All groups share one centre, and each spreads out both ways along 12 directions, with some noise.
In the rows, 128 means zero.
Known rows, each followed by its group:
[116 122 129 107  92 149 204 135 205 139 131 149  66  79 111 152  81 150
 145 140 148 145 129 172 151]  (5)
[142 117 152 127 100 133 114  73 155 143 105 146 125 108 111 135 170 120
 187 137 149  90 181 163  72]  (0)
[150 144  93 153 130  96 159  92 141 144 129  72 158 125 155 139 178 198
 167 125 121 119  95  83 100]  (3)
[180  93 126 177 101 155 166 129 134 118  92 153 127  93  85 129 116 131
 139 161 162 103  98 186 124]  (3)
[139 141  85 108  79 113 133 114 114 144 160  67 103  90 128 170 107 157
 166 135  94 110 159 141 114]  (2)
[122 148 141  92 146 143 146  54 180  96 154  99 147 177 155 187 127 179
 205  84 110 115 126  59 127]  (5)
[179 149  93 117 124 100 175  77 115 145 137  74 124  69 133 142 186 135
 120 127 109 130  81 102 112]  (0)
[162 139  90 167 124  99 144  70 136 160 110  86 149 149 159 105 181 166
 185 145 100 145 105 125 112]  (5)
[102  89 147 162 116 133 124 166 183 129 117 151 140 109 108 132 102 157
 142 105 178 111 158 121 110]  (2)
[104 149 149 134 130 101  99 111 110 141 117 132 158 164 125 121 158 129
 112 145 149 129 144 138 122]  (5)
[122 143 116 132 109  95 161 168 155 111 132 130 107  96 130 140 128 168
 144 139 137 131 115 143 128]  (5)
[130  94 179  86 145 133 128 115 172 152 138 144 118 106 148  77 174 106
 112 125 166 163 126 111 145]  (2)
[141  72 165 135  73 123 149 134 145 122  74  98 150 110 122 104 140 136
 170 142 189 109 114 173 170]  (3)
[128 100 127 153 127 102 159  70 134 141 117 116 186 115 114 159  87 109
 124 122 122 139 162  91 160]  (4)
[134  92 181  90 130 133  89  79 192 201 142  93 107 124 156  59 212 125
 159 117 146 164 132 129 132]  (1)
[159 136 124 159 151 197 132 129 126 154 142 143 122 134 133 109 128 219
 123 190 178 126  92 151 103]  (4)
[183 119 166  55  71 117 165 118 161 123 176 151 113  88 144 112 167  96
 153 154 123 127 130 124 107]  (4)
[138 162 135  87  98 116 158 111 168 104 132 137  92  84 129 156 196 148
 172 124 150  95 139 137  81]  (0)
[137 110 141  97  92 143 138  68 105 148 118 123 124  97 109 161 113 115
 151 155 144  99 207 162 124]  (0)
[158 128 141 140 110 117 150 124 252 170 183 137 111 116 110 118 145 132
 117 101 120 169  70 104  85]  (5)
[173  84 120 159 123 129 127 130 124 192 148 111 117  64 104  85 138 100
  68 147 127 155 111 145 120]  (5)
[127 141 115 141 142  67 132 112  71  98 141 114 177 105 134 161 137 124
 124 134 109 120 165  84 121]  (2)
[112 139 109 158 169 141  85 120  71 110 116  83 145 138 146 149 125 189
 152 124 134  96 140 114 127]  (2)
[167  94 129 150  78 121 140 140 111 169 122 163 139  85 121  90 143 111
 117 183 146 132 159 165  96]  (5)
[126 137 126 137 136 142 124 109  36 117  96 116 160 109 134 146 122 181
 127 178 182  84 172 138 113]  (2)
[173 125  76 162  89 134 169 129 104 189 156 107 131 108 139 114  99 171
 118 197 104 149 106 157 108]  (0)
[118 138 133 124 124 105 131  80 204 164 158 100  94 111 105 154 149 118
 144 100 102 150 127 127 118]  (3)
[119 159 147  89  85 118 147  92 139 146 121 133 118 156 149 123 176 146
 161 164 153 126 149 173 107]  (2)
[118 124 106 183 136  88 171  54 132 162 105 110 167  95 106 182 108 131
 123 143 132 148 166 132 145]  (4)
[154 154 117 146 148 135 118  99  82 152 157 150 122 129 127 123 127 143
 120 208  98 145 146 172 112]  (1)
[123 143 174 123 151 158 130 108 159 114 114 184 135 178 103 121 145  93
  94 128 157 137 100 139 133]  (2)
[107 134 136 162  93 101 175 103 147 125  70 138 189 134 114 163 150 196
 162 141 211 102 144 123 101]  (0)
[137 129 123 172 141 113 125  65 182 138 104  82 110 119  92 151 171 133
 166  92 118 117  96 159 128]  (3)
[144 123  93 165 105  79 157 130 145 135 148 104 163 146 150 133  99 146
 173 136  79 155 120 103 143]  (0)
[100 122 133 111 125 123 199 108 129  94  65 130 108  93 113 172 103 117
 146 121 166 121 140 168 191]  (5)
[178 119 125 130  87 119 165  75 179 176 156 115 142 141 154 109 149 144
 182 174 104 167 111 132 117]  (1)
[ 86 180  80 174 100  81 138 155 164 143 131 102 113 152 117 164 124 185
 157 119 110 130 125 151  93]  (4)
[134 158 133 123 113  98 119 109 114 136 127 144 143 156 139 110 176 121
 150 163 116 137 138 154  99]  (4)
[148 124 137  98  79 110  97 155  91 130 175 144 142 120 158  98 139 130
 153 179 109 115 181 132  90]  (5)
[124  93 115 161 116 129 151 192 140 152 158 136 110  60 100 123  65 149
  75 141 146 151 126 146 145]  (5)
[121 112 134 144 148 134 158 132 207 127 136 138 130 150 127 131  90 132
 147 104 115 166  90 104 164]  (2)
[127 120 132 114 142 104 136  87 134 106 120 125 143 122 143 145 140  93
 164 100  97 133 154  94 154]  (3)
[162 154 120 120 140 168 136 124 107  85 125 160 114 163 104 147 121  97
 102 132 114 107  87 144 114]  (1)
[149 122  93 180 146 159 118 128 103 119  73 134 116 143 102 120 124  88
 120 104 105 111 108 159 124]  (4)
[ 96 129 128 132 193 132 143 141 153 103 107 139  60  62 148 128 141 178
 179 152 146 139 141 179 169]  (4)
[ 94 117 152 144 165 140 104 144 172 136 117 143 119 176 151  89 115 132
 144 118 121 173 117 142 166]  (5)
[125 134 163 114 127 134 133 125 106  75 112 169 189 174 146 138 120 141
 158 158 166  98 142 111 125]  (4)
[132 106 136 105  77  94 138 107 145 153 129  76 129 103 144 116 156 138
 173 136 133 128 136 148 147]  (3)
[129 159 109 112  70 141  94 106 100 166 107  92 127 187 111 137 151  96
 110 104 116  98 118 140  86]  (4)
[112 142 146 146 163 149 111 119 103  74  88  82 139 178 112 155 120 166
 141 119 152  97  75 155 184]  (3)
[145  84  98 152 153 138 151  79  92 147 107  87 142  89 132 142  85 124
 141 139 107 143 155 117 178]  (4)
[129 180 141 105 120 104 155 116 169 107 184 155 107 108 124 166 155 168
 149 163 138 131 130 153  94]  (1)
[122 146 124 103  74 134 153 129 235 131 150 117  73 141 121 161 118 148
 181  92 107 127 110 159 115]  (2)
[104 182 138 137  80  95 168 133 166 104 128 175 165 192 113 175 116 150
 140 142 143 119 125 134  93]  (1)
[115  96 108  88 101 142 152 134 133 150 130  55  89  38 123 153 109 148
 130  85 152 105 147 111 139]  (1)
[166 120  93 101 126 167 174 138 131 138 175 146  72  64 136 144  87 147
 139 154  98 137 135 129 111]  (3)
[155  94 155  30  80 105 137 142 134 141 184  91 114  96 183  80 148 106
 137 128 116 154 123  91 160]  (3)
[ 83 145 150 139 133 135  92 141  91 113 103 126 152 198 151 119 132 172
 154 156 157 122 134 163 144]  (3)
[131 118 136 137 113  96 145 147 163 132 124 180 140 112 136  99 142 101
 126 134 129 153 144 120 114]  (0)
[141 163  89 182 141  98 114  96  93 142  90  78 158 144 133 130 199 175
 142 116 137  99  98 114  80]  (1)
[113  95 162  61 103 112 125 114  96 158 146 105 168 137 186  89 128 140
 132 140 160 146 168  73 161]  (3)
[136 106 158 132 117 166 135  97 114 179  98 124 157 146 117 101 130 148
  93 170 202 133 130 149 138]  (0)
[139 117 126 139 118 138 123 101 135 157 113  68 159 175 164  99 147 193
 168 142 148 133  88 131 149]  (0)
[142 130 120 145 144 115  80  51 113 180 116 113 133 123 128 113 193 114
 160 143 103 127 178 144  82]  (0)
[120 130 136 114 129 114 125  70 184 173 157  51 122 125 121 150 140 128
 111  81 118 154 113  84 141]  (1)
[137 101 131 165 133 144 139  74 125 194  86 128 167 160 156  84 136 158
 144 171 155 154 135 144 141]  (2)
[127  91 110 136 137 185  91 159 144 113 126 102  90 142 147 123  77 145
 198  94  90 108 126 144 154]  (2)
[178  73 121 141 124 145 150 115  67  93  63 146 169 109 161 100 139 111
 193 145 136  91 142 117 140]  (4)
[138 118 126 165 127 157 127  84 113 152  79 133 172 176  97 134 116 108
  95 117 152 116 110 122 128]  (1)
[147 136 110 157 108 113 158  42  89 161  90  98 200 185 156 145 134 176
 182 185 126 123 139 134 132]  (1)
[158 101 154  92 164 195 114 130 145  99 112 148  88 134 181  67 171 130
 202 121 128 119  95 133 139]  (5)
[132 145 105 148 150 145  72  87 127 188 175 106  93 121 123 138 131 146
 139 153  67 137 170 160  89]  (0)
[119  86 146 104 151 131  77 115 179 136 154 134  92  96 154 110 135  96
 189  93  70 136 186 119 136]  (0)
[120 130 132 118 123 104 115  93 148 175 158  89 122 114 148 112 158 154
 150 144 119 151 145 130 124]  (1)
[179 155 108 101 104 146 162  67  73 130 144 115 111 100  91 177 117  92
  99 164 100 111 123 158 126]  (3)
[ 90 108 139 127 165 173  86 127 147 125 134  86 103 156 127 150  67 128
 138  81 106 129 132 121 178]  (2)
[152 135 121 173 122 107 152 138 189 131 140 164 124 141 105 117 138 107
 110 125 102 157  82 132 104]  (5)
[156 111 169  77 105 125 130 115 173 129 185 151 127 133 128 119 134  67
 119 118 100 154 118  99 128]  (4)
[163 140 113 157  68 116 185 157 181 149 142 170 130 114 115 133 133 176
 150 165 156 123 111 150  59]  (1)
[144 100 131 135 151 111 131 140 142  74 121 149 147 141 141 125 117  90
 178 100  80 131 123  90 153]  (0)
[156  98 123 133 103 149 153 113 142 124 115 121 124  89 113 142 112 124
 157 119 130 106 134 133 121]  (2)
[136  87 131 128  83  97 155 128 151 131 124 111 135  86 130 132 100 114
 162 130 124 136 145 139 157]  (3)
[ 79 138 150 121 139  76 133 105 164  87  93 128 137 143 111 179 130  71
 144  63 111 126 156 111 170]  (4)
[ 79 105 135 133 134  94 131 131 179 138 124  81 143 100 145 140 142 167
 160  68 154 133 148  80 139]  (1)

New rows. What belongs after each?
[139  92 129 150  81 142 140  77 135 210 107 120 172 174 116 115  86 106
 112 148 121 158 137 130 139]  (1)
[117 182 100 143 124 117 162 121 105 123 139  91 115 114  98 187 115 183
  97 148 144 115 106 151 121]  (5)
[132 115 172 130  92 116 109 137 165 136 140 103 142 166  92 105 131 106
  93 123 145 146  74 168 155]  (3)
[160 153 103 152 131 132 136 144  93 119 132 154 138 143 147 115 141 177
 145 191 135 121 111 153  93]  (2)
[142 153  93 111  90  88 151 118  82 132 157  91 131  86 146 164 135 163
 149 174 101 113 162 130 107]  (2)
[ 75 167 122 164 119  69 113 137 173 149 124 151 114 162 109 137 134 118
 127 117 106 157 148 166 113]  (4)
[128  69 134 160 128 178  86 137 160 217 153 131 125 148 133  69  68 140
 124 159 119 174 153 156 143]  (0)
[123 130 117 134 157 145  85  82 153 147 149  97  97 106 132 149 146 164
 187 113 102 110 179 134  98]  (0)
[128 160 136 167 122  77 114 112 205 136 128 144 120 155 117 111 205 132
 167 121 100 141 107 155  75]  (3)
[140  98 120 118  51 127 153 101 110 180  94 113 152 103 119 131 109 122
 143 149 154 107 190 147 114]  (4)
[133 150 129  64  80 123 145 122 144 117 164  61 121 128 156 156 148 165
 172 102 123 104 122  92 123]  (4)
[127 116 117 173 144 151 148 105 221 159 144 112 124 175 107 146  76 142
 134  97  98 165  82 123 152]  (2)
[124 156 134 150 142 176 142 110 173 122 156 195 138 201 108 168  64 146
 131 147 109 140 126 126 102]  (5)
[154 150 105 118  87 105 128 103  95 146 160  91 166 166 174 125 141 171
 165 172 100 126 118 108 105]  (4)
[137 110 109 153  87  67 167 172 193 149 122 121 100  76 141  86 172 146
 162 126 133 154  98 152 123]  (5)
[156 145 126 132 126 184 104 143 142 166 168 114 115 163 144  88 161 199
 120 156 137 126  64 139  79]  (4)
[161  96 101 145  86  98 120 156  99 177 153  99 128  72 153  75 138 152
 140 173 106 141 149 141 109]  (5)
[119  85 121  97  99 145 120 111 140 189 141  69 124 142 178  87 102 146
 164 131 108 165 142 121 164]  (1)
[120 117 125 148 125 181 158 113 166 185 126 157 104 139 109 123  66 142
 121 170 142 166 139 183 143]  (5)
[116  64 177  85  91 160 129 127 105 159 120 114 129  98 123 109  69 104
 107 155 176 139 176 160 196]  (3)
[129 132 131 138 151 128  55 101  94 107 100 101 143 174 136 115 175  91
 164  99  90  98 130 131 121]  (2)
[151 135 147  99 137 156 130 117 170 102 157 139 107 137 135 132 149 126
 147 106 113 126  95 113 117]  (5)
[159 189  84 102 102 106 156  91  66 135 153 109 131 127 150 162 149 167
 148 178 100 110 139 130  85]  (3)
[130 149 145 142 171 159  91 107 111 104  97 125 116 170 129 104 183 137
 153 128 138 112  91 166 123]  (3)
[108 106 187  78 179 197 110 129 187 119 175 140  94 137 115 136  92 129
  90  93 162 152 104 101 172]  (4)
[ 88 116 128 115 142 145 141 154 140 145 104 137  66 118 143 104  94 119
 129 148 128 167 136 194 200]  (5)
[101 122 146 130 113 133 147 152 203 114 138 173 102  92 114 157 119 164
 166 127 165 108 174 138  96]  (0)
[ 84 149 101 180 196  95 136 143 133  84 109 136 124 125 152 141 122 194
 192 137 119 145 139 147 164]  (4)
[165 141 115 106  72  93 176  99 111 150 135 121 144 109 124 134 154 103
 109 163 121 138 107 135 120]  (0)
[126 133 118 192 176 106 126  77 119 174 137 126 157 133 134 120 123 173
 127 194 118 175 142 151 139]  (4)
[183 157 139  64 132 161 114  99  83 102 161 111 113 148 154 115 169 109
 142 145 104 101  83 120 118]  (4)
[162 131 128 113 117 136 169 117 168 132 169 115 110  88 144 129 155 193
 160 160 148 128 100 118 107]  (4)
[154 100 177 109 149 169 138  62 104  84  83 142 180 140 118 144 144  99
 128 118 186  89 121  88 152]  (4)
[157 104 104 121  88 116 172  80 116 142 108  88 140  70  94 170 111  74
 109  87 114 110 140  95 133]  (1)
[124 113 155  94  60 127 170 169 174 141 162 166 128 102 148 125 101 200
 163 186 184 128 174 143  97]  (4)
[184 103 124 119  88 165 162 103 217 172 171 173 116 132 140 116 107 131
 181 152  89 153 132 123  89]  (5)
[125  89 150  94 116 121 149 131 184 137 167 135  89  34 110 145 102 105
 122 108 135 144 162 119 137]  (1)
[133 120 127 132 108 133 147 133 151 136 119 152 129 146 150 107 130 141
 170 162 132 139 129 157 129]  (2)
[128 122 111 123  96 143 158 155 175 156 150 142  84  90  96 153  75 123
 114 121 123 133 134 146 119]  (4)
[140 141 108 149  75 126 128 115 113 192 130 127 153 157 121 126 122 176
 126 181 151 130 149 153  81]  (4)
[152 103 141  96 103 138 138 125 152 170 157 139 105 100 127  98 126  88
  92 140 115 167 122 139 141]  (0)
[ 98 116  96 140 175 145  91 162 104 156 150  69  83  60 139 126 109 189
 111 110 134 121 149 129 140]  (1)
[159 158 162 119 140 182 128 110 136 113 147 190 115 188 133 113 134 133
 135 178 131 136  91 167 123]  (1)
[168 107  95 156 142 116 130 120 158 183 169 120 107  83 131  92 143 101
 116 131  73 175 109 118 116]  (0)
[147  87 137 183 186 141 103  87 111 142 100 114 185 112 105 116 156 135
  98 110 163 117 115  83 120]  (2)
[116 142 113 140  42 108 141 133 145 157  61 103 160 180 112 136 157 123
 117  80 168  94 106 111  76]  (1)
[134 115 130 148 148  73 135 100 128 125 135 110 177 107 131 133 139 118
 123 112 123 145 137  65 137]  (2)
[130 121 112 118 122 162  98 160  64 140 101 114 109 121 160  90 135 168
 147 161 152  96 151 163 114]  (1)
[ 92 129 155 138 171  94 119  91 131 134 146 128 142  79 141 138 149 192
 165 180 165 143 204 142 138]  (1)
[170  56 136 128  59 131 136 138 126 164 118 145 183 134 165  71 117 114
 169 165 133 129 162 113 110]  (4)
[136 127  80 199 159 120 105 146  91 102 118  95 162 137 151 130 127 189
 187 121  94  98 116 103 107]  (2)
[162 158 109 167  59  81 194 154 155 115 169 158 163 131  93 173  93 139
 109 165 113 135  88 137  97]  (3)
[158 143 138 156 113  79 158  86 195 131 151 162 164 160 102 142 147  83
 132 129  95 160 105 107 103]  (1)
[ 71 142 140 113 139 105 126 102 144 113 103  86 136 148 126 172 130 133
 154  70 139 115 148 103 165]  (4)
[174 144  78 159 127 156 137 110 112 154 142  78 104 118 134 137 123 186
 162 151  95 115  96 150 108]  (2)
[102 129 144 145 139 100 108 122 130 145 125 183 181 179 154 103 135 117
 126 149 129 157 162 101 111]  (3)
[100 113 138 146 120 142  87 196 119 130 136 178 128 148 144  93  95 161
 150 172 138 124 176 164 106]  (2)
[117 110 144 113 128  95 136 182 184  87 146 147 103  78 182  92 180 185
 217 127 143 128 139 122 118]  (1)
[114 127 150 109 127 138  75 101 101 160 157 125 164 172 154 120 123 150
 146 156 121 134 184 112 114]  (5)
[131 143 126 112 138 180 146  74 110 146  88 108 117 189 165 116 125 164
 171 162 130 139 105 172 168]  (2)
[106 144 142  96  97 106 149 164 202 132 150 150  84  87 151 120 169 184
 168 127 167 130 149 129  87]  (0)
[131 115 128 106 110 177 166 116 142 130 133  98 106  85 129 167  96 206
 163 140 171  97 133 137 132]  (0)
[121 146 119 131 168 130 106 126 108 146 161 102 126 151 161 108 127 174
 122 152 108 155 114 116 147]  (2)
[141 120 139 114 113 154 158  81 158 119  93 143 125 165 112 147 111  79
 158 116 120 125 119 149 156]  (2)
[194 113 113 136  85 129 144  99 125 121 138 125 149 138 128 127 127  98
 182 155  73 118 116 145 123]  (0)
[161 125 116 159 129 152  83 105  88 166 122 126 166 202 124  91 131  82
  95 135  89 136 103 128 110]  (4)
[140 161 148  67 122 145 164  69 150 125 128 144  92 193 145 126 145  86
 150 148 103 165  90 169 170]  (2)
[153 151 111 155 170 120 160 132  85  60 156 160 164 135 163 156  99 184
 175 189 103 131 122 116 137]  (4)
[171  59 146 119 114 143 146 151 146 147 138 183 141  87 147  77  95  72
 123 141 123 152 153 106 137]  (3)
[101 136 147 138 185 129  76 103 141 151 128 115 133 174 156  88 172 154
 139 131 133 160 114 128 142]  (4)
[123 153 124 161 145 100 132 125 158 122 106 183 109 114 103 127 159  88
 127 142 111 147 129 180 115]  (4)
[159 145 137 134 109 129 150  91 148 146 180 119 171 145 118 157 111 164
 109 154 129 131 109  94 104]  (4)
[126 109 169  95 131  95 189 125 156  93 128 172 157  85 139 130 140 124
 125 140 175 142 141  83 149]  (2)
[132  74 171  82  96 101 128  84 149 159 141 101 170 125 165  96 139 106
 164 120 136 149 177  84 151]  (4)
[129  91 143 158 113 116 142 168 125  88  80 209 186 172 146  91 104  99
 155 153 140 130 132 129 147]  (0)
